The same things were measured in two ways. Each way mixes the same 9 hidden numbers, adds some noise and spreads widely along 7 directions of its own, which tell nothing about the thing.
In the rows, zero is written as 128.
Some things both ways: the first way, then the second way.
[186 141 142 122 122 136 145  89 130 177 126 138  96 125 167 140 130 134
 147 127 162 158 132  84 126 181]
[104 109 129 133 118 136 141 133 118 109 168 116 153 110 113 120  93 128]

[155 159 156 111 143 148 117 113 138 146 134 114  85 146 152 125 146 192
 144 166 174 143 116 118  62 154]
[ 73 143 125 131 169 172 151  86 120  98 165 100 146  88 109 117   7 131]

[139 105 135 138 121 128 157 134 151 131 154 108 121 159 164 153 119 191
 110 110 181 131 169 146  84  93]
[123 139 176  86 125  74 129 150 134  91 167 126 112 109 164 152 141 144]

[130 148 132  99 105 119 105 129 113 112 134  91 115 139 137  82 128  87
 114 131 123 148 155  60 125 158]
[ 92 141 107 150 117 137 108 118 146 176 126 147 132 149 148 166  71 120]

[139  85  92 159 123  73 132 121 142 105 167 136 143 108 172 141 127 149
 132  99 140 150 160 151 117  98]
[171 115 143 110  81  80 163 129 147 116 110  98  92  88 106 140  91 156]

[112 139 123 118 117 139 139 119 116 145 112  96  99 151 105  91 131 100
 137 137 135 128 175 104 126 153]
[143 107 175 105 125 147 136 123 170 167 110 133 109 110 124 141 137 149]

[131 104 163 110 133 139 118 132 138  91 149 152 130 107 132 127 151 180
 173 121 126 140 116 143  97  88]
[127 124 124 169  94  97 143 152 171 136 112 104  91 114 136 124 101 166]

[145 155 138  96 141 124 139 118 139 128 117 144 129 118 109  93 107  80
 147  93  89 128 105 126 159 145]
[119 124  88 151  98 125 127 109  75  84 128 103 143 134 142 116 111 122]

[121 161 160  95 141 143 164  84 149 122 163 104 113 148 129 102 125 134
 145 107 124 113 135  74 137 149]
[126  85 102 102 114  99 104 110 103 125 141 111 131 109 133 123 121 127]

[ 99  88 129 144 132 115 118 146 155  92 177 142 118 131 118 115 153 186
 162 135 135 148 132 163  69  80]
[157 137  40 147 151  57 106 105 106 131 136  75 107 171 154 119  90 181]

[124 105 120 139 131 105 135 156 118  99 132 145 149 106 127 110 115 117
 145  86  95 116 142 165 133  82]
[115 141 153  97 160 129 146  78  94  49 157 108 152  77 149 105  37 111]

[124 183 158  91 144 156 130 149 161 128 166  92 104 108 117  74 127 161
 168  96 149 155 119  88 113 106]
[103 152 130 109 192 163 149  84  95 141 150 118 106  88 119 169   4 178]

[121 131 127 112 141 108  94 146 170  91 138 131 133 107 104 106 148 135
 142 140 104 161 125 152 117 126]
[110 120 115 165  87 156 139 129 143 113  78 110  88 126 117 102 129 130]

[128  97 116 140 110 133 106 160 141 141 135 109 109 134 123 135 139 160
 139 171 146 172 185 152  83 118]
[ 81 134  99 136 167 131 101 127 129  99 161 112  92 166 139  74 137 130]

[127  84 103 151 113  97 109 154 116 137 122 145 134 108 128 141 137 108
 137 143 127 137 154 160 110 115]
[139 133 198 110 112 123 126 110 113  56 112 147 166 132 161 106 164 106]

[149 112 147  94 129 131 122 110 131 136 156 133 114 143 136 159 126 119
 144 138 118 109 147 127 100 131]
[124 138 127 124 180 160 133 103 157 138 105 119 127 137 136 118  50 141]

[123 134 160 128 129 141 142 123 127 120 137 112 115 136 144 116 147 167
 137 133 151 116 146 101 105 125]
[115  96 104 124 110 148 121 110  98 149 155 140 150 107 140 140  81 104]

[124 143 142 146 109 142 127 164  81 154 120 101 126 117 156 103 122 133
 132 147 155 121 137  88 112 119]
[168 118 173 111  67 106 149 152 113 138 109 150 146 149 163 139 179 100]

[118 163 141 117 139 118 126 143 136 107 122  78 151 102 131 113 127 129
 110 143 110 135 152 111 152 142]
[151 105 145 108 116 140 140 139 152  74 144 113 127 146 119  77 150 106]

[145 171 123 126 119 119 155 114 154 174 150 112 128 121 161  99 100  90
 124  85 160 130 130  57 166 148]
[130  89  79 149 122 112 127 133  98 134  96 108 120 130 139  84 135 136]

[158 165 123 145 137 111 157 126 193 159 144 129 126 115 155 109 107 141
 123  86 154 169 122 115 154 146]
[136 111  86 149 110 139 112 144 108 108 119 120 134 193 151  80 192 107]

[106 149 134 132 117 142 153 140  75 150  85 100 153 137 140 104 102 106
 116 134 145  74 133 121 139 107]
[114 155 181 115 139 113 133 111  98  93 164 147 156 122 163 135 111 129]

[128 142 115  94 130  87 119  73 142 114 126 116 149 155 141 133 124  87
  93 153 121 117 110 115 134 176]
[ 85 176 206 133  78 140 116 113 129 117 100 176 142 134 125 219 123 137]

[165 111 146  90 121 113 141  61 127 120 114 141 128 144 142 163 134  81
 118 133  95 116 155  98 156 194]
[126 142 132 127 141  83  99 129 165  79 209 116 172 157 145 138  96 149]

[ 97 100 126 155 137 120 139 149 106  92 111 118 139 144 117 121 127 163
 127 149 101 106 164 195  98  95]
[163 124  77 134  76 115 161 150 138 156 120  93  52 154 114 129 122 135]

[122 129 149 114 135 127 160  93 155 130 162 128 153 134 161 152 115 162
 132 116 158 102 104 124 124 100]
[ 93 135 157 127 152 144 106 109 112 127 118 161 141 128 140 143 105 142]

[148 158  98 130 107 108  94 155 147 151 132 100 122 128 157  89 106 104
 112 139 148 175 147  95 120 150]
[122 185 136 157 141 116 135 137 174 146 104 118  95 198 152 125 123 154]

[112 165 109 105 103 122 106 124 130 137 131  86 126 132 137  67 119  80
 125 137 145 143 147  58 142 148]
[125 100 190 112  87  91 108 100 128 126 113 142 153  92 153 119 158 116]

Other things, the second way, with their names:
z_418: [101  93 100 168  81  74 101 131 118 137  92 113 132 128 154  99 161 125]
z_389: [ 77 118 154 100 186 177 109  92 105  82 186 146 148 115 127  92  84 107]
z_942: [100 131 142 115  98 130 115 146 150 108 133 136 112 143 116 155 139 122]
z_14: [173  69 125 138  53  91 156 138 164 125  79  82 131  80 128  99 126 123]
z_24: [110 172 172 125 171 190 135 114 104 156 123 178 158 158 176 169  97 124]
z_573: [129 149 175  77 138 109 104 108 150 138 119 149 145 158 175 156 138 104]
z_520: [160 127 159  95 159 141 164 115 106  86 150 114 123 103 119 121  87 159]
z_144: [181 114  97 122 161 111 141 107 111 190 155 117 184 160 172 126  69 133]
z_561: [201 161 132  79 205 127 116  92 175 139 166 125 150 192 134 176  51 183]
z_574: [126 164 111 147 138 104 144 123 100 124 141 122 132 153 163 143  74 138]
z_727: [155 142 133 164 127 139 123 144 230 119 117 114 145 208 126  96 133 137]
z_541: [ 95 154 141 117 122 138 100  99 147 119  96 142  98 159 115 151 113 127]
z_602: [126 171 126 112 145 110 167 146 118 112 157 100  87 141 119 168  93 176]
z_495: [115 151 117 100 200 157 137 100  75 157 174 136 150 148 145 155  56 142]
z_695: [149 121 121 117 109 148 145 111 110  95 125 112 104 129 111 124 106 130]
z_241: [133 162 125 131 176  85 108 121 180 105 125 108 108 164 152 117 101 171]
z_484: [196 137 110 134 118 140 178 139 142 160 139 100 154 174 117 147  76 149]
z_134: [116 146 151 137 115  93 114 144 168 186 127 146 115 167 159 144 152 143]
z_928: [144 148 117 150 180 104 122 113 158 119 113 104 159 181 158  81 110 151]
z_904: [ 83 104  86 138 149 203 129  99 118 168 122 118 123 132  92 115  57 117]
z_963: [161 145 188 143  99 122 174 151 124 126  89 142 116 115 150 150 140 162]
z_155: [172 129 148 119 141 130 154 126 153 124 144 102 160 149 148 112 111 140]
z_706: [177 104 172 109 113 160 141 123 166 157  69 142 143 139 116 141 130 135]
z_990: [169 139 187  94 183 168 148 105 139 117 151 145 211 156 150 127  91 122]
z_497: [ 47 134 104 175 114 188 114 122  92 136 123 149 147 142 135 129  91 102]
z_913: [126 127 139 124 132 117 124 112 115 111 158 126 139 135 121 127 114 149]
z_805: [176  77 125 116  39 127 144 147  73 166 128 139 140 118 155 165 190 113]
z_672: [139  88 121 160  81 117 124 113 143 126  83 111 146 123 133  83 137 112]
z_518: [100  71 127 109  98 123 145 107 130  71 128  83 120  44 107  67  87  91]
z_478: [131 108  95 123  64 135 133 149 116 180  94 134  77 146 128 151 147 105]
z_563: [183 133  56 165 115  77 151 141 128 102 135  64  95 158 148 106 102 179]
z_482: [108  93 118 143 120 143 139 111 122  94  70  98  95 101 132  37 135 102]
z_976: [100  41 134 134  99 143 145 101 128  83  72  88 118  33 102  14 111  89]
z_570: [105 135  94 145 122 125 131 115 111 180 150 128 108 131 125 153  69 141]
z_474: [173 135  95 134 106 112 133 138 124 115 108 114 128 171 131 156 121 150]
z_603: [ 99 113 113 127 164 135 111 118 157 175 139 124 109 133 145 101  98 130]
z_970: [140 138  76 132 111 100 129 140 118 154 112 109  88 163 132 155 116 152]

Some of these things the first way, each followed by its name:
[149 158 123 111 107 120 112 105 165 160 165 122 103 136 163  93 130 104
 135 125 170 167 123  41 124 169] : z_418
[161 138 146 118 144 128 157 110 162 132 134 148 136 135 154 141 105 166
 133  96 140 127 102 155 124 116] : z_155
[137 100 108 175 112 116 129 191 119 136 138 128  88 100 104  76 141 141
 164 101 132 218 165 138 104 119] : z_602
[142 123 139 159 130 132 168 110 119 158 150 147  87 131 136 102 134 130
 171 101 126 133 152  99 126 149] : z_970
[113 136 129 127 128 125 172 116  76 118  99  87 125 153 115  93 111 112
 116 111 113 116 159 126 134 139] : z_942
[130 115 117 142 119 105 142  98 123 151 119 146 148 155 159 147 111 101
 111 144 138  88 122 135 129 140] : z_928
[ 99 118 140 120 128 121 150 113 124  92 159 109 143 174 136 114 108 139
 113 122 105  96 144 131 111 108] : z_573
[143  96 144 145 115 131 123 158 144 145 144 173 122 108 127 136 140 130
 162 126 128 143 129 132 116 113] : z_24
[141  71 130 169 141 108 187 103  93 133 125 182 124 127 130 154 127 141
 163  85 110  98 132 187 120 107] : z_474
[112 100 126 145 112 134 155 135  95 158 112 114 131 170 134 152 111 133
 112 157 151  89 156 157  95 109] : z_495
[129 111  91 144 113  93 143 140 141 126 144  92 135 167 157 130  96 140
  84 112 154 142 179 155 103 110] : z_478
[157  74 111 159  87 113 120 146 110 160 142 155 111 132 168 142 128 123
 138 129 161 150 162 116  95 116] : z_144
[115 132 146 102 138 124 136 113 171 106 144 101 171 123 141 160 118 154
 111 148 124 114 142 140 140 113] : z_389
[139  88 105 168 116 112 140 124 121 153 137 144 118 116 156 140 136 168
 156 129 171 160 148 152  97 109] : z_913
[105  93 122 127 122 111  97 179 106 100  90 121 126 131  82 123 151 102
 120 161 100 114 172 182  92 113] : z_563
[151 102 100 147 121  81 135 143 109 116 107 145 155 115 141 126 105 105
 110 101 109 159 126 170 140 124] : z_484
[153 138 104 134 147 103 158 126 152 142 136 106 133 126 158 140  96 160
 118  91 155 131 148 172 117 106] : z_695
[126 109 144 143  97 148 118 108 111 154 138 139 103 145 155 120 147 138
 159 180 148 134 152  77 101 154] : z_134
